The first 7 rows are patterns. Each new row is the sum of 2 different patterns, raised or lowered, with some noise. Before adding, each is slid sideways (what falls off one end comes back at the other) and multiplied by a number that may be negative. Names go in the order of the patterns.
Some rows, each with the names of its patterns after it:
[ -6  17  -7   4  21 -12  12  11   4   4  -7  16  -9  -2   7  13 -16  -4
 -11 -13  -6 -12  20 -19   7  -9 -18  10  14  -2  -2  12   9]
j948
[ 19  -7   4 -13   0 -15   3  13 -12 -20  20 -17   1  -9   7 -10   4  17
 -14  -7 -14  16  -3 -12 -15   1  -8 -16 -20  13 -14  15  -7]
j844
[-20  -7  -6   3  -5  -1  -7 -15  -7   7 -17 -13   7 -20   2   8   6 -18
 -10  -4  21 -19 -10  11   8  19   8  -5  20   7   5 -19  -8]
j561
[ 18  -7 -12  14   1  20  21  -8  -2 -13 -14 -15   7 -14  15   9   5  -5
  16  18   5 -12  -3  17   0  10  16   5  19   3   4  17   6]
j318
[  3 -20   7   4  14   5   4  19  16   3  -9  -3  21 -10 -21  13   4   3
 -10  -9 -17 -14   9 -14  -6   2   5  15  -1 -19 -10 -18 -13]
j60
[  5   3  -3  17   0   3 -21  -4   7 -15  12   9 -10 -12  19  17   7 -15
   5  12  12 -11  15   6   3  21   7   6 -16  -1   2  16 -10]
j237
[-10 -20  -7 -19   8   0 -11   1   5  -2 -17 -19 -17 -10  -3   2 -13  -4
 -13  21 -12   0  11   5  11  -3  16  -5  -6 -14  19 -17   7]
j333

New rows, each followed by the names of its patterns:
[  6 -15   1  -1  12 -20   3   4   5   1  -4  -8 -24 -10 -12  15 -24   1
  -9 -17  12   0  -6 -22  -3   3 -20  11  -3 -12  -5   2  13]
j948 j237
[39 19 40 28 18 23 13 39 17 11 45 17  1 16  8  3 16 13  0 22 27  6 41 14
 15 15 19 25  9 35 26 10 19]
j948 j561
[-14 -15 -21   7  -9  -8 -17 -11  -3 -22  26  -9 -19 -30  17  -5  -8 -26
  -7   1 -22   5 -24 -21  10 -39 -24  -5  20 -21  -6  -7  11]
j561 j237
[-11  11 -17  -2  -5   1 -27   6 -26  -6  19 -31 -16  14 -17  -8 -23  10
 -26 -11   8 -11 -31 -23 -10 -25 -24 -32   8 -36 -15 -34 -18]
j948 j844
[-15  -1 -11 -14  -6  19  20   2  31  -3  -1  10  17 -16  -8   7  21  -7
   4   0   9   4  -4  -7 -21   9   4  20 -12  14  -5   3  -8]
j561 j237
[ -6   1   4  -1   5  -3  -1 -16 -19 -10 -14 -17 -30 -18 -14 -11 -18 -17
  -9  15 -21   0 -15   3  -9   4  -6 -12   9 -11 -19  -1 -28]
j844 j60
[-28  -6  15 -19 -28 -15  22 -21 -23 -25  -2 -10 -12 -18  -3 -12   9 -17
   5 -25  -4  -6  -3  -8   4   1  -4 -32   8 -35 -10 -19 -17]
j844 j60
[  2  16   2  31   9  25   5 -13  18  36   1  -7  30  23   6  18  -1   2
  17   7  11  16  14  18  15  24 -11   2   4  13  -3  -9   6]
j948 j60
[ 23  -1  17   0   0  -6   6  -1  19 -31  -3 -22  -8 -21  13 -25  -5  11
  16 -29  22   9   6 -25  -3   7 -21  16  14  10  -2  -1   5]
j844 j318
[ 27 -16  15  15  -8   9   7  17 -11  10  13  35 -16  20  11  22  39  21
  26  17  16  23  -1   1   2  22  24  28  17  15   4  13  10]
j561 j333
[ -4  -1   6 -12  19   0  -2  15   0  10   1  -6  -4  -6  11  -2  -4   7
   4   8  -4  -3   2   4   4  14   3   6  -6 -15  22   1   7]
j948 j333
[ 26  12   6  -1  -6  17 -15  -6  10  22 -10 -12  -1   4  -6 -11  22  -7
  17   5  -5   9  25   5   1  14   5  -2  31   3  17  32  -9]
j948 j60
[-11 -13 -33   4 -20  -1 -29 -16  -2  -3  -2 -11  -1 -18 -18  -2  -8 -19
   4 -20  -8   5 -11 -10 -32  -3 -15 -26   0   1 -32 -24 -10]
j948 j237
[ -1  23  15   5  15   9   1  15 -24  30  -3  10  -5 -23   9 -25   7   9
   5 -14   2 -11 -25 -22 -27  11 -17  10 -20 -20   0  33 -11]
j948 j333
[-34  -8 -18  11 -16 -28 -14  13 -35  -2 -11 -22 -20  -8  -2 -24  -8   3
 -10 -35  -3   6 -16 -29 -12  11  -3 -37 -12 -18 -21 -35 -10]
j844 j237
[  6  43  19  28  15  30   8   3  22  15  -7 -15  26  13  23 -12   0  -1
 -17  16  -5   2  11   1   7 -18   6  13  -5  11  -4 -17  20]
j318 j333
[12 16 -4 12 29  9  0 19 22 24 22 26 19 19 20 25 20 20 29 20 16 39  7 38
  9 13  7 20 32 21  3 22 26]
j844 j561
[  0  10  -2  -3   1  10  22  -5  10  20  12  12   9  14  12  -2  14  -5
   2 -13  -5  -9  -1   5  -1  -3  -2   3  17  -6 -14   4 -18]
j561 j60
[12 45  5 42 31 34 22  7 44 26  4 37 33 11 14 15  4  5 19 44 12 16 15 12
 40 33 25 31 45 22 23 27 19]
j948 j844
[ 23 -12  15   6   5  -4  22  25   3  -4   2  24  11  -6   7  12   3   8
  -1  18  -9  17   4  27  -3  14   1   5  10   8  17 -13  -6]
j844 j237
[-20 -12  -2 -16 -17  -3 -12  -2 -21   1 -25  -8   2 -22   3 -16  -8 -25
   8  13 -13 -29  -7   0  -9 -23   4 -18  -5   3 -17   1 -31]
j948 j237
[ -8  19   4 -21  -9  10   6  -1   6  19 -18   8   3 -16  -9 -15  13  16
   7   2  19  -5  15  -2 -14 -10  -6  14 -13 -16   9  -2  -1]
j60 j237
[-12 -24 -35   3 -12 -10   8   5  -8  -9 -24 -13  -6  -8 -21 -18  -4  -9
  -1 -35  -8 -31 -21 -17 -20 -13  -6 -29 -22 -19   6 -11 -13]
j844 j318
[ -8   1   6  -5 -29   8  10 -10 -29  -3  -1 -10   3  -9 -13  -9   0  -6
  -3 -35   4   0   5  20   4   3   1 -16  -5 -20 -19 -12 -13]
j60 j333
[  5 -11 -14 -19 -19 -23 -20 -22  -8 -35  11 -11   7 -16  -3 -22 -24  -5
  -4   7 -22 -19   8   6 -21   4  -6  -7 -31   7 -19  -8 -46]
j844 j561
[ 16  -1   6  -4  -4  11   0  -1   6   8 -20  13  -9  25   8  14  14 -13
  13  22   3  -1  14  23  14  30   8   9  14   7  14  21  -8]
j948 j333
[21 16 31 25 34  7 35 24 34 32  5  5 32 13 -5 20 26  6 17  9 -9 18 15  0
 12 18 26 17 24 10  8 -4 22]
j948 j60
[-17 -33 -24 -16 -12 -27  -9 -28 -27 -11 -24 -22 -21 -15 -29 -23  -5 -21
 -31 -19 -15 -18 -33 -34 -22 -20 -19  -2 -33  -5 -22 -29 -24]
j948 j561
[31 11 11 33 21  6  1  3 23 24 15 19 10 42 16 24 11 15 10  5  4 17 32 21
 -3 33 39  2 26 12 16 17 39]
j561 j60
[ 12  -9  11   7 -19  11  20   4  26  19  16   4  12   5  -8  24  22  23
 -13  20  25  12  19  12  14  18   7  24  -4  -4   4  20  -5]
j844 j561
[ -1 -11  -3   1 -19  14  21  -8  -7 -26 -24   7   5  20  10  18  -9  34
 -14  -2  10  16   1 -13  13  15   5 -19  23 -16  -3  -6 -26]
j318 j333
[  7  41   5  33  12  20   6 -14  30  33  35  15  28  23  43   8  18  17
  29  -3  13 -12  17   4  22  -5  33  30  18   8  -1  33  39]
j844 j60
[ 14  20  15   7  16  -6  -7   0  22 -11  34  11  16  18  14  33  21  -3
   8  20  19  10  23  17  34  -1   8  16   4  22  -8  11   7]
j948 j318
[ -6  17  -2  17  10  -2   3  -2  12  20   7  10 -11   4  21   6  28  17
  14   0  28   2   5  -7  23   3 -11   0   6   6   1  -3  -2]
j561 j318
[ 16  20  21  -5  -7   3  29  -5  14  17   5  31   6   8  -1   3  21 -13
   5  20  -5   8  35   9   8 -18   0   1  19 -16  28  14  10]
j318 j237
[-18 -47 -16 -21 -42 -11 -18 -19 -27 -20 -36 -41  -2 -28 -18 -29 -31 -11
  -2 -17 -27 -15  -8 -13 -24 -40  -7 -30   0 -19 -16  -3  -3]
j844 j561
[ 10  24  -3  24  -2 -13  11  -2  21  13   2   6   0 -17   1   4  -1  27
  16  19  -5  16  24   7 -10   1  27  15  22  21   8  16  13]
j318 j333
[  2   4  16  21  11 -24   3 -12 -11   6 -20  13  -1  20  12  15  12  29
   4   2  13  28   7 -21  18  15   6  -8  -3   0   4  23  -2]
j60 j333
[ 22   8   2   1 -19  14 -18  -3  12  -3  -9 -12   8   5 -16   3 -17  13
   2  -4  20 -16  -1   0  -3   2 -22   7  15   1   2  22   1]
j948 j60
[-34 -18 -21  -8 -29 -10  -4  -9 -15 -20 -17 -24 -21 -14 -12 -17 -10 -12
   5  -8  -2 -10 -15  -6 -22  -6  10 -30 -33 -16 -24 -25 -19]
j318 j60
[ 5  2 16 15 19  8  8  5 17 -5 19  9  8 10 18 11 28 -7 14 15 24 -1 23 25
  5 21  8 24 -3  3  4 23  2]
j844 j237
[ -3 -18 -28  -6 -33 -20  -9 -36 -12 -11  12  -5  -6  -9   9 -10 -18  -6
  -9 -13 -23  15  -3 -13  -2 -24 -25 -10   5 -32 -26 -13   7]
j60 j237
[-14 -21 -11 -15   3   8   3   0 -13 -18   3 -11   4 -40 -13 -12 -28 -12
 -15 -18 -33 -23 -21 -14 -33 -11 -16  -4   4 -13   8 -13 -15]
j318 j333
[  5  18  -2  10  15   1  18   9  10   4  10  31  -4  10   4   9   5  10
  10  10  16   0  32 -10  11   2   2  10  12   6  15  21   7]
j948 j318
[  4 -18  -6 -10   7  -9  13  -6   2 -35   0 -13 -17  -3 -16 -19 -10   4
 -16  15 -32  -7 -26  11  12  -4 -18  -3  -6 -17 -23 -37 -21]
j561 j333
[ -9 -36 -29 -19 -22  -4  -8  -1 -15 -15 -31 -15 -11 -23 -11  -8 -39   7
 -13  -3 -30 -14 -20  13 -15 -27  -3 -10  18  -4 -20  -1  -1]
j844 j561
[ 20   2  27  19 -16  16   5  -4   9  13  36  25  16  25  30  45  22  31
  13  15  52  11   1  14  19  20  17   0   1   6  19  16   9]
j60 j237
[12 24 10 33 13 33  3 17 25 24 10 31 37 31 -6 48 21 12 32 -9 22 33  5 16
  7 47 16 31 30 34 -1 16  8]
j948 j561
[  2  10  -2  17  14  24  34   4   5  -3  31   9   8 -16  18   4  -9 -11
  12   2  11   7  26  14   0  11   3   5  25  26  14 -11  27]
j844 j333
[ 27  10  25  -6  11  -7  10   0  17  -9  13  14  24 -10  31  11  19  19
  17  21  13  22  -9  26 -12  34   5 -13  -4  -3  17   3 -11]
j844 j333
[ -1  31 -23  -3 -18   4  -9  14  20 -22 -10  22 -22  -6 -24   5   3   8
  26  -6 -12  -1   6 -12 -24 -22  -7 -28 -33 -24  16 -15  -7]
j844 j60
[ -1  -8  -6  13  11 -13  11  -3  15  31   1  11 -19 -12  15  19  11  23
  23   0  29  -6   2 -11   9  -2 -18  10  25   3 -13  18  11]
j318 j237
[  3 -31   1 -23 -15 -12 -20  -5   2 -27   6 -22   3 -27  -5  -6 -39   4
  -3  -2 -27 -18   4 -10 -18  -5   5  -9 -30 -11 -39 -13 -41]
j948 j844
[ 21   8  23  33  19   5   4  11  -6   2  23 -11  25  16   9  27   9  20
  23  16  15   2  36  11  -2  14  32  19  18  19   8  15   6]
j948 j60
[  2  -5  -7   3  22  20  10  -8  -3  14   5   0 -14   9  -3  -1  -3 -10
  -9 -18   2   9   3 -20  13 -13  16  13   4   1 -12  -1  -3]
j237 j333
[ 15   8  19  18   4  -6  15   9  17  -2  34  19  26  29  20  13   2   9
  16  32   7  10  24  15  20  22  12 -11   4  27   6  24   4]
j561 j237
[  2 -16  -8   1  11  -2  -6  -2 -12  18 -10  16   2  14  12  -5  26  11
   1  -4  29  -1  11   9 -14   4   3   5  13   4  10  14   1]
j948 j333
[  2  13   7  -8  11  -6   7  21  13  -6 -18   2   7  14  -8  11  13 -13
  19  -9   3 -36  -2   2 -11   7  14 -14 -22  22  24  -8  -7]
j844 j237
[23  4  8 -1  9 11 10 27 15 26 17 29 -3  6 11 32 -4  0 19 27 30 10 14 21
 11 16 -7  9  2 -1  8  7 18]
j561 j318
[ 20  14  -8 -11  -6   5  -1  22   3   9  23   1  -5   4  13   3 -21 -13
  14   8  10  -4  12  31  -5   2  12  14  23   9   2   5  13]
j318 j60
[ 4 17 10 16 16 13 -8 34 37 27 -8 13 23 43 -6 23 30 22 48 29 20 17 21 21
 17  4  7 15  9 35 14 19 -7]
j561 j237
[ 30  30   1   1   1  19  -2 -14  34   2  17  -3 -10   4   7  16  -2  13
  18  12  33   5  -3  15 -12   7  20  -5  18  11  32  10  12]
j948 j60
[  5 -34  -4  -4  -3  -4 -24   8  -1  -8  -1   6 -10  19   5  16   9  12
  16  -9  -6  -6  -1   7   6  24  23   9  20  -5  -7   0  -2]
j60 j333
[-19 -11 -12  -1  -4 -29 -10   5  -8 -12 -33 -11  -2 -17 -23  -4   1  -5
   9  -4  -6 -23 -10 -10   3 -10  -4 -15  -4   6 -16  -1 -26]
j561 j237
[24 22 23 30 30 12 14 18 21 31 52 16 15 20  0  2 34 17 19 16 19 26 28 27
 16 18  7 29 19 13 26 20 46]
j318 j237
[-11  18  25   6  11  15   9  -6  18   4  28   5  12  37  23  16  16  -1
  22  25   5  11  13  14  16  16  35  26  19   4   5  28  15]
j561 j60
[-28 -16 -14 -23 -15  -7 -28 -34 -41 -33 -25 -12 -45  -1   2 -25 -29  -9
   3  -9 -16 -12 -13  -9  -8 -10 -20 -16 -17  -2   1  -2   4]
j318 j60
[ 12   3  -9  11   6  21   6  34  16  34   8 -10  20  44   1  -9  37  24
  10  19  -1   1  17  11   9  17  17  21  22  25 -12   2   2]
j948 j60
[ -8  -9 -30  -6  -8 -18 -16 -33 -21 -18   9 -40   0 -15   5  23  -5 -12
 -27 -28 -12  -7 -34   0   9  23  10   3  11   4   7 -15  -2]
j60 j333
[-26 -27 -28 -29  -7 -22 -13 -19  12 -16  -7   1   6 -14 -18  -5   0 -24
 -37   7  -9 -17 -29 -18 -30 -31 -15 -16 -23  -1 -11  13 -18]
j844 j60
[-34 -34 -14 -28 -25 -17 -30 -27 -19 -30 -30 -33 -38 -26 -32 -14 -20 -28
 -28 -17 -38 -15 -13 -11  -4 -13 -13 -13 -32 -33 -11 -26 -23]
j318 j333
[ 20  11  24  11  22  -4  -3   9  22  -1   5  13  20  21  32  25  24  25
   6 -16  20   3  22  25  34   7  30  -1  -2   8  29 -11 -10]
j561 j318
[-12 -16  -5 -18 -17 -15   1  -2 -24 -18 -11 -11 -33  16   3  -6  -6  12
  16 -23  -1 -13  11  18 -27 -10  -3  -5  -3 -13   2 -38  -4]
j948 j237
[ -2   6 -17  -6   1 -17   1  -1 -12 -13 -12  -5 -19 -17  -2  -9  -3 -21
 -26   3  -1 -16 -17  11  -5  -2   3   0  -7  10 -21   4  -6]
j948 j844
[ 12   1 -24   5  15  -4 -16  -3  20   8 -24  -1 -10 -10 -25  -1 -21   1
  -7  19  -6 -17  -4  20 -26   8  -4  -8 -11   4   7 -18   4]
j844 j237
[ -8  10  10   7   6   0  28  12   9 -14   8  -9   2   3  -1   2   4  15
  -1  -2  19 -11  -7  17   1  -3   2   7   4  -2  -3  14  -1]
j561 j237
[ -2 -20  -9 -11   2   9  -8  -1 -18 -28 -21 -22   7 -33  18   5  -9 -23
  23  15  10  -3  -3  21 -24  21   1   8  27 -12 -15  12   1]
j948 j318
[-19  -1  20  14   5   5  -2   9 -23 -21  12  -4   1 -18  18  10  11 -25
   3 -16  -7  12 -22 -16  19 -24   0 -17  17   6  -3  18 -24]
j844 j318
[ 11  -7  30  13  36  16  28   9   5  22  33   6  30   7  28  15  15  20
  -4  18  15  34   4  17   7  35  16  11  19  16  -3  26 -12]
j844 j561
[-26   3 -32  -6  -8 -11 -21 -24   2 -31 -13 -23  -9 -42   2 -15 -31 -35
 -30  -1  -7 -37  -7  -9 -18 -17 -30 -30 -39 -23 -13 -17 -27]
j237 j333
[-15 -39 -27 -29 -39  -3 -49 -12 -26 -47 -11 -23 -10  -5 -17  -8 -40 -20
 -14 -11  13 -13   9 -14   3 -27 -29  -8 -19 -32 -26  -9 -16]
j948 j318
[ -4   2  -6   0  25 -24   0  13  31  25   7  18  10   2  19   5 -18 -26
  -4  15   4  -8  -3  11 -19  -6   9 -25 -10   6   7   8  11]
j561 j237
[ 19  16  -1  33  39 -12  25   3  11  -3  24   0   7  30  22  21   5  24
  25  17   9  29  25  35   8  26   9  18  -3  28  11  33   9]
j844 j318
[ 24  55  30  19  31  14  11  36  45  10  -1  29  45  10  26   5  25   0
  30  26   5  -5  31  45  13  11 -11  23  21   0  16  -2  36]
j561 j237
[10 21  9 13 12 20  2 25  1 18  9  4  7  8 33 22 -3 28 -5  4 22 24 24 32
 43  4 27  0 22 13 17  0  5]
j844 j318
[-25   9 -22 -42  -5  -7 -24   5 -21  -4 -13  -3 -28 -43 -11 -14  -1 -25
 -18  -2  -8   6 -14   5  18 -21  12 -30   7 -33  -8 -26  17]
j844 j333
[ -1  -8   4  21  -7  -5  21  16  15  -8  16   7   7 -11  26  -3   9  11
  -3   5 -17   8   4   8  -3  11   3  -8   5  -5   0 -12   2]
j237 j333
